All groups share one centre, and each spreads out both ways along 8 directions, with some noise.
In the rows, 128 means zero.
Some rows, each with its group after it:
[ 77 144 110 128 125 131 122 164 112 124 110 138 114 181 128 120 107 107
 131]  ved
[144 120 117  94 106 125 104 122 123 111 118 138  94  82 173  74 147 143
 133]  tusu
[130  86 116 145  87 154 124 148 173 126  97 129 161 153 165 150 124 109
 120]  sobop
[124 118 155 111 134  99 155 120 147 134 126 143 135 145 127 140 119 165
  74]  ved
[104 111 195 140 118 135 146 144 182 155 105 125 127 120  85  95  78 114
  80]  tusu
[125 118 145 139  98 146 144 157 129 128 147  98  91 182 121  98  75  99
  79]  ved
[136 106 126 109  84 118 116 140 151 123 105 138 120 118 143  97 153 130
  97]  sobop
[156 135 165 124 136 126 147 116 135 131 141 103  97  90 111  80 116 143
 102]  gobo
[162 122  92 133 119 112 123 118 116 106 123 136 140 124 151 156 165 138
 124]  tuzel
[ 91 118 141 108 118 167 135 146 132 154 151  96 113 171 129 111 107 123
 137]  Vig
[144 135  91 176 104 142 115 159 112 111 115 111 126 149 111 136 135  73
 136]  ved
[145 172 112 164 140 165 129 137 130 138 139  87 146 108  68 129 166  54
 208]  Vig
[164 111 100 156 115 140 118 117 140 122 125 122 169 116 136 178 164 106
 157]  nolok
[110 111 109 125 136 107 113 121 126 125 110 170 165 140 150 182 135 149
 134]  fene
[161 126  86 161 125 122 122 124 116  82 113 153 139 151 187 167  94 111
 125]  tuzel
[ 73 146  75 104  69 100  70 173  77 104 130 185  81 196 127 100 112  47
 125]  tuzel
[127 128 148 150 144 142 166 153 151 112  93 103 104 147 158  93  70 159
  80]  tusu
[196 107  91 192  90 127 123 145 146  84  82 126 143 118 158 141 132  99
  96]  Vig
[ 91 156 140  81 118 107 160 155 128 140 136 116  89 183 102  81 146 137
  86]  nolok
[113 129 131 123 146 147 143 127 109 139 158 101 123 161 130 143 115 144
 138]  Vig
[156 144 120 168 131 126 138 130 150 118 110 133 162 120 105 157 132  85
 139]  nolok
[106 123 113 117 146 109 139 107 119 129 149 168 169 187 150 208 105 133
 134]  Vig
[168 145 121 118  96 102 164 144 167 104 100 122 119 136 137  91 154 112
  78]  tuzel
[102 138 137 112 126 158 149 145 144 150 144  98 123 163 116 114 127 111
 142]  tusu
[108  88 168 142 131 142 106 122 158 158 100 134 153  73 112 130 123 155
 132]  nolok
[144 136 116 138 130 115 127 129 128 119 105 130 137 103 122 129 165 139
 129]  tuzel
[133 118 147 141 123 123 123 118 170 118 102 166 150 105 149 132  78  97
 126]  tusu
[148 136 111 122 104 105 147 136 154 109 110 147 142 155 145 136 138 106
 104]  tusu
[101 120 168 127 124 111 148 145 186 132  76 156 140 123 127 105  91 133
  80]  tuzel
[171 109 145 113 117 120 131 107 143 128 129 117 120  71 136 104 163 165
 109]  gobo
[147 141 121 116 120 123 163 135 114 120 157  99 103 172 126 118 136 134
  92]  Vig
[138 130 184 173 155  93 137 135 124 131  91 122 103  67  64  88 109 174
  53]  gobo
[ 71  59 135  93  64 126  95 139 185 165 110 183 186 166 140 176 139 113
 118]  sobop
[144  98 134 154 117 138 147 147 156 112  89 116 129 139 169 123 102 157
  76]  fene
[154 110 133 165 104 114 129 148 130 124 108 114 124 119  94 121 147 133
  76]  gobo
[141 118 131 155 108 151 124 146 125 129 129  97 113 128 112 108 122 111
 118]  ved
[107  75 146 167 123 105 101 127 127 137 107 172 165 137 118 191  90 151
  86]  fene
[129 130 120 119 127 154 121 133 113 127 138 100 103 120 145  97 138 136
 150]  tusu
[140 102 187 136  87 123 146 138 183 150 121 115 126 111  78  95 112 103
  61]  fene
[101 162 128  94 159 130 146 116 116 145 159 124 128 146 114 133 137 131
 168]  Vig
[122 115 139 112 100 116 132 136 157 125 112 149 124 139 142 110 111 118
  93]  tusu
[125 117 144  84 118 135 122 126 173 143  97 126 129  66 151  79 177 161
 144]  nolok
[115 176 118  73 137  81 159 139 155 105  80 161 115 127 154  79 164 150
 107]  gobo
[134 135 126 128 125 123 135 130 136 147 130 110 151 118  84 143 191 130
 136]  tuzel
[138 124 132 133 136 129 133 132 141 134 100 111 135  89 119 116 174 165
 126]  sobop
[155 127 110 152 119 126 131 134 137 115 110 124 145 123 130 144 148 117
 124]  Vig
[129 122  86 150  99 142 102 149 127 108 107 142 140 149 154 144 126  82
 150]  ved
[138  76 118 163 134 119  98 116  96 123 115 141 144 114 151 180 128 193
 101]  nolok
[161 156 161 173 135 100 154 149 169 137  69 105 142  55  36  94 187 126
  89]  tuzel
[200  73 131 139  92 130 109 121 132 110 105 101 102  48 166  84 168 190
  78]  gobo
[ 89 130 146 120 136 149 141 137 125 154 154 108 127 168 103 134 109 121
 136]  sobop
[ 88 153 148 196 187 146 132 145 103 145 121 109 143 141  63 163  81 117
 152]  gobo
[144  94 150  81 115 161 128  91 147 134 171 119 110 110 196 102  92 148
 142]  gobo
[ 81 105 122  81 104 129  99 135 108 149 148 140 114 154 137 121 146 148
 131]  tuzel
[ 80 130 180 107 135 149 155 151 135 177 145  76  98 143  68  80 134 159
 104]  sobop
[121 109 118 128  98 155 122 151 131 135 125  97 115 149 139 109 138 126
 122]  gobo
[139 103 136 166 113 152 146 156 146 113 104 102 114 158 158 113  74 131
  81]  sobop
[117 128 112 138 142 123 120 124 118 145 127 129 168 132 100 181 179 139
 157]  fene
[124 140 149 140 133 129 117 133 141 147 104 118 134  70  75 102 167 127
 144]  Vig
[131 107 148 130  82 147  99 125 144 141 155 136 121 123 105 110  91  54
 135]  tusu
[175 131  91 171 116 154 134 136 136 105 118 100 150 134 144 153 145  91
 153]  sobop
[ 94  79 149 112  97 118 104 141 120 150 128 139 112 138 124 115 121 163
  77]  tusu
[131 102 119 131 100 105 139 148 141 116  95 136 131 156 148 134 139 156
  67]  fene
[133  69 143 148 139 139  92 117 108 135 104 120 123  62 157 126 134 220
 113]  nolok
[158 108 119 175 114 123 130 150 112 110 104 101 114 134 123 128 136 152
  73]  fene
[138 113 147 150 129 130 122 121 141 127 120 137 135 107 129 129  96 122
 120]  fene
[130 112 115 137 127 142 115 133 111 102 119 135 104 140 187 117  74 139
 120]  tuzel
[100 144 119  89 150 165 156 142 151 150 120  79 141 134 147 113 198 172
 177]  fene
[143 139  77 161 121 141 101 139 119 111 103 131 158 120 134 161 170  89
 182]  ved
[165 136 105 136 138 145 137 119 131 109 127 109 133 109 163 127 141 128
 155]  ved
[169 157  96  86 125  77 141 120 136  84  91 155 108  90 179  86 185 163
 107]  sobop
[106  93 137 156 108 123 110 134 150 155 115 153 181 140  90 188 133 110
 118]  Vig
[121 113 110  97 137 103 115 107 146 126  93 171 169  97 173 161 176 179
 146]  nolok
[ 77  86 148 139 112 190 111 146 141 161 145 108 132 170 135 139  69 108
 148]  sobop
[135  98 160 154 105  97 149 128 145 151 144 138 161 168  68 183 118 122
  55]  ved
[132  84 141 146 101 171 111 136 154 129 124 116 125 124 164 114  77 107
 129]  nolok
[112 164 111 107 164 126  99 103  90 137 150 140 130  88 108 133 172 125
 209]  fene
[120 110 115 121 113 130 120 129 140 143 124 134 161 138 126 163 167 131
 140]  gobo
[135  99 122 152 161 138 103 111 100 134 116 118 144  79 143 159 153 198
 151]  nolok
[129 142 116 144 145 109 134 128 124 130 114 134 159 128  98 166 167 135
 134]  ved

New rows. What belongs after each?
[132 130 144 113 104 124 143 149 155 119 106 122  96 127 139  66 110 123
  85]  nolok
[ 97 110 162 128  89 102 101 163 116 155 111 125  90 110  49  71 154 134
  66]  tuzel
[ 78  81 145  92 135 138 136 124 120 144 148 132 120 189 187 150  82 207
  94]  Vig
[101 122 113 122 107 114 115 142 106 138 144 140 129 177 106 151 141 116
 118]  fene
[ 97 108 119 163 164 132 121 124 108 149 123 130 182 150 113 219 143 173
 147]  tusu
[135 113 140 174 131 134 125 135 126 130 117 124 140 126 105 145 104 122
 111]  nolok
[113 148 111 128 152 114 143 131 124 110 115 151 136 157 150 151 107 129
 132]  nolok
[117 101 160 159  90 107 116 155 131 148 118 128 125 133  53 122 130 113
  60]  tuzel
[147 131 148 176 156 131 108 120  83 141 144  97 112  76  66 128 137 147
 131]  sobop
[136 144 100 147 146 121 162 143 124 117 110 108 148 167 133 165 161 158
 113]  tusu
[159 119 112 140 117  98 147 126 168 114  85 147 178 123 143 170 173 145
 100]  fene
[ 68  98 151 131 128 125 145 143 153 155 118 150 167 200 123 182  85 143
  93]  tusu
[125 113 144 159 142 123 137 135 141 132 100 129 146 126 121 147 114 156
  98]  tusu
[126 114 149 138 144 127 115 103 153 133 120 161 159  96 137 154  92 119
 147]  fene
[128 132 118 147 126 124 130 137 140 109 103 148 137 143 148 138  99 106
 120]  tuzel
[147 130 144 203 138 137 162 140 163 119 113 123 169 162  98 177  67  75
 105]  tusu
[143 122 146 168 136 114 128 140 145 110  71 141 122  84 131 104 100 146
  89]  tuzel
[161 110  98 125  97 125 107 140  87 105 132 102  76 117 155  87 160 161
  99]  tusu
[ 45 127 144 125 163 153 112 153 105 149 117 128 111 158 129 115  76 155
 145]  ved
[148  90 145 164  95 130 103 151 154 116  65 132 121  74 136  90 123 136
  86]  Vig
[179 130  77 152 108 144 143 138 159  90  91 117 158 134 184 151 157 103
 145]  sobop
[ 97 125 132 123 139 168 150 145 157 146 120  99 146 159 145 135 122 139
 150]  sobop
[118 142 135 138 126 133 119 137 139 123 114 141 124 116 121 109 101  90
 141]  Vig
[131 132 101 121 151 142 130 131 118 108 104 118 118 118 188 115 138 172
 148]  fene
[139 115 121 141 122 124 124 130 115 137 132 113 142 130 104 153 167 148
 119]  nolok
[ 82 132 153 116 161 106 130 128 136 144  98 154 138 115 118 131 123 173
 119]  nolok
[145 136 142 144 134 120 162 145 146 132 102  94 127 120  97 108 162 161
  84]  sobop
[124 112 127 144 135 140 133 122 138 130 125 134 154 144 146 166 107 130
 134]  tuzel
[150 105 123 139 118 107 142 131 161 111  80 147 151 121 163 143 140 160
  84]  fene
[111 130 138 134 140 127 156 149 136 147 113  95 136 151 101 134 160 170
 100]  tusu
[108 116 128 132 108 145 139 153 123 139 146 102 118 189 118 133 113 121
 101]  tusu
[109 113 135 112  88 125 142 153 149 142 134 122 126 182 113 123 130 110
  88]  fene
[136 115 135 148 126 139 124 132 126 122 123 120 117 121 134 121 102 127
 116]  fene
[139 126 121 153 110 122 140 153 120 102 116 124 100 165 141 108  88 111
  77]  ved
[ 93 155 112 113 133 150 139 166 127 123 101 101  98 154 143  80 135 132
 140]  gobo
[119 117 111  99 100 140 110 136 108 135 154 113 105 144 134 109 156 125
 140]  tusu
[133 156 117 142 127 159 129 141 132 116 130 113 114 132 131 101 103  71
 168]  Vig
[128 132  96 135 125 162 122 129 107  98 156 132 108 184 192 137  46  77
 158]  sobop
[139  93 168 138 127 176 143 111 144 156 173  83 127 129 127 131  88 134
 130]  ved
[170 122 134 161 127  80 142 121 118 133 124 120 148 107  59 163 195 161
  69]  Vig
[182 116  92 141 106 102 124 120 111 103 126 126 133 120 141 151 181 147
 101]  tuzel
[ 96 111 134  92  75  92 109 160 131 121 103 163  82 148 134  66 120 130
  59]  tuzel
[ 92 120 144  96 111 125 150 157 138 157 126 101 115 165 103 104 166 167
  86]  tusu
[131 109 113  96  80  79 135 139 134 125 121 151 133 166 128 140 179 149
  60]  nolok
[106  99 138 135 102 150 113 142 121 137 148 121 115 171 130 130  79 105
 112]  tusu
[151 104 145 165 155 166 160 113 156 129 131  98 160 134 158 170  87 151
 132]  tuzel
[104 122 143 138 157 133 105 114 102 151 145 130 137 107 100 149 124 145
 155]  sobop
[141 146 106 112 165 145 149 102 148 131 124 116 174 109 159 167 179 157
 190]  tuzel
[158 137 106 140 124 114 128 130 117 104 113 128 123 116 139 126 150 132
 122]  fene
[126 130 136 168 150 168 138 137 112 138 145  86 126 146 109 142  98 121
 146]  sobop
[109 148 119 136 185 170 112 118 110 124 110 114 123  87 170 115 113 159
 208]  tuzel
[184 103 118 139 107 106 153 118 154 113 121 125 153 133 150 161 155 152
  77]  tuzel
[125  83 161 117 113 131 115 120 142 140 124 132 118 102 148 110 110 170
  95]  gobo
[ 98 132 108 105 108 120 135 144 148 137 121 147 157 180 123 157 155 104
 133]  gobo
[131 115 126 107 123 137 134 128 133 127 128 112 115 126 159 108 140 161
 121]  tuzel
[149 157 127 148 119 134 150 134 176 117 106 131 156 124 112 128 124  57
 146]  nolok
[112 140  95 113 157 146 121 121 101 139 140 108 144 132 143 159 186 166
 193]  tusu
[171 142 114 120  80  86 165 145 137 107 141 121 113 183 101 119 158  96
  52]  Vig
[159 131  72 113 106 139 119 131  91  91 151 115  93 158 196 115 134 122
 138]  tuzel
[151 111 105  94 137 139 138 111 129 101 122 124 116 119 233 116 129 191
 133]  tuzel
[206 101 111 124  68  97 145 116 173  94 117 145 144 126 169 138 152 109
  74]  ved
[ 86 102 153 149 116 121 108 151 126 161 115 132 140 139  69 142 127 135
  98]  ved
[169 114 126 168 122  87 127 124 123  99  99 152 129 110 131 141 113 142
  66]  Vig
[146 153 121  87 120 125 138 122 150 101 117 136  97 104 181  67 122 119
 138]  fene
[100 123 123 147 112 108  90 146 102 139 119 149 128 126  74 139 144 108
 120]  tuzel
[134 125 137 147 119 131 135 122 153 140 139 136 166 139 100 166 121  83
 136]  fene
[154 137 129  95 155 126 178  91 153 117 158 131 147 156 189 159 101 152
 132]  ved
[123 112 124 127 123 130 121 137 114 130 122 118 118 133 135 124 141 160
 112]  tusu
[177 112 124 136 132 146 175 107 167 133 146  92 176 147 148 184 159 149
 123]  tuzel
[146 129 171 199 167 126 151 127 175 136  70 123 175  73  85 149 112 138
 111]  tuzel
[126  85 114 162 146 122  96 101 124 132 109 166 192 104 151 219 134 165
 152]  nolok
[103 127 128 128 147 155 128 126 142 122 118 142 139 147 174 139  70 116
 160]  nolok
[108 148 131 122 131 123 146 141 142 131 122 135 133 157 118 129 116 109
 125]  nolok
[116  97 131 116 104 118  91 122 124 135 125 159 130 111 138 129 124 130
 123]  sobop
[116 148 122 162 194 152 164 125 148 119  94 124 172 146 166 178  90 151
 165]  tusu
[168 102  85 114  68 104 108 137  88  92 142 130  82 159 167 108 149 135
  71]  tuzel
[175 109  96 172  99 123 123 135 126 102 114 127 145 136 143 161 140 113
 105]  gobo
[123 106 142 140 119 135 133 138 123 129 131 115 110 149 133 117  93 144
  89]  Vig
[116 137 161 106 105 124 163 144 195 131 106 137 128 146 126  88  95  91
  95]  tusu
[144 121 128 124 132 105 133 125 131 122 105 129 130 101 133 123 164 176
 100]  Vig
[152 129 126 171 109 146 139 145 130 127 138 101 133 155  95 142 112  78
 117]  nolok
[ 92 100 136 105  56  91  93 170 112 125 116 160  69 161 112  66 108 114
  41]  tuzel
[155 128 160 128 142 173 189 126 180 150 140  56 141 132 127 119 135 148
 128]  tuzel
[168  89 145 154 121 118 148 117 153 130 116 118 158 114 129 163 141 171
  76]  tuzel
[164 183  74  72 127 115 169 110 153  80 138 153 131 167 212 125 134  84
 163]  gobo
[122 105 106 122 113 157 117 126 127 134 148 122 146 161 157 162 126 118
 159]  nolok
[109 123 106  79 126 118 107 114 133 130 118 161 146 114 169 137 167 152
 163]  tusu
[115 123 119 104 151 120 133 120 150 105  84 164 135 117 211 124 101 173
 131]  tusu
[139 109 134 124  91  88 116 123 159 129 109 171 156 115 111 146 152 110
  94]  tusu
[124 103 133 130 112 146 125 129 141 137 137 123 136 148 139 140 107 118
 126]  ved
[ 87  79 129 120 124 133 105 114 120 152 145 157 167 165 145 200 109 154
 134]  tuzel
[ 73 108 136 105 145 111 143 132 154 141  96 163 164 167 159 169 115 181
 109]  tusu
[125 118  86  66  84 114 105 139  98  96 134 144  69 157 207  75 140 147
 106]  tuzel
[114 108 117 119 126 131 122 126 144 131 109 143 156 133 159 155 138 150
 138]  Vig
[110 113 119 114 122 152 124 126 121 139 154 120 134 164 148 150 119 128
 149]  tuzel
[169 121 136  78 104 114 149  92 161 114 160 146 126 124 179 115 118 119
 114]  gobo
[123 112 155 106 131 126 132 107 144 140 141 137 130 115 138 125 110 146
 122]  gobo
[140 134 100 144 147 131 141 131 118 112 114 118 141 142 151 155 143 153
 137]  tusu
[111  83 166 132 110 110 104 133 134 149 106 138 123  93 104 113 131 176
  76]  tusu
[170 112 103 160 101 146 135 146 132  98 113 105 116 152 170 126 114 116
  99]  Vig
[116 153 118 103 167  98 170 112 129 103 123 163 139 179 181 159  89 161
 112]  ved
[149 102  96 147  92 170 115 141 150 111 110 115 143 136 179 134 126  92
 156]  sobop
[141 101 147 159 100 124 121 147 118 135 127 103 109 130  90 114 131 137
  71]  tusu
[138 136 134 164 143 118 124 121 119 133 127 134 146 114  87 158 127 114
 132]  Vig
[141  99 123 168 114 120 116 132 134 106 102 157 140 139 157 156  79 121
  94]  Vig
[108 100 158 121 134 124 133 118 141 145 125 137 141 126 129 141 111 167
 102]  ved
[151 145 114 132 145 153 144 128 130 110 119  98 114 112 164 103 130 139
 151]  tuzel
[123 164  97 118 114 111 139 143 147 114 110 151 144 159 125 134 148  73
 145]  tuzel
[157  79 129 105  68 118 123 129 153 119 126 134 116 129 166 108 137 140
  71]  gobo
[139 128 124 140 111 111 138 138 154 103  99 155 131 149 156 129  91 103
  94]  nolok
[118 141 145  95 125 126 117 106 144 130 147 164 124 110 134 110  96  81
 160]  fene
[151 162 113 141 169 125 174 141 139 110  85  94 136 115 139 120 176 182
 122]  tusu
[138 102 123 140 124 104 132 119 129 128 119 140 159 142 132 178 149 169
  94]  Vig
[115  94 144 127 106 100 126 142 146 142  96 137 141 129 109 132 159 172
  68]  fene
[158 153  70 118 127 121 146 136 128  92 108 124 133 149 181 134 174 134
 138]  fene
[107 116 147 155 110 164 156 164 132 135 148  87 105 215 115 124  56  96
  87]  tusu
[136 110 162 101 125  88 151 110 161 152 121 138 154 101  98 138 181 183
  77]  ved
[165 103 126 176 118 116 125 127 122 119 116 125 144 114 116 159 132 141
  91]  tuzel
[158 171 126 120 145 102 145 124 113  91 118 130  82 101 142  73 115 133
 108]  Vig
[138 123 109 138 116 110 134 138 121 130 123 118 143 145 104 155 183 145
 104]  tusu
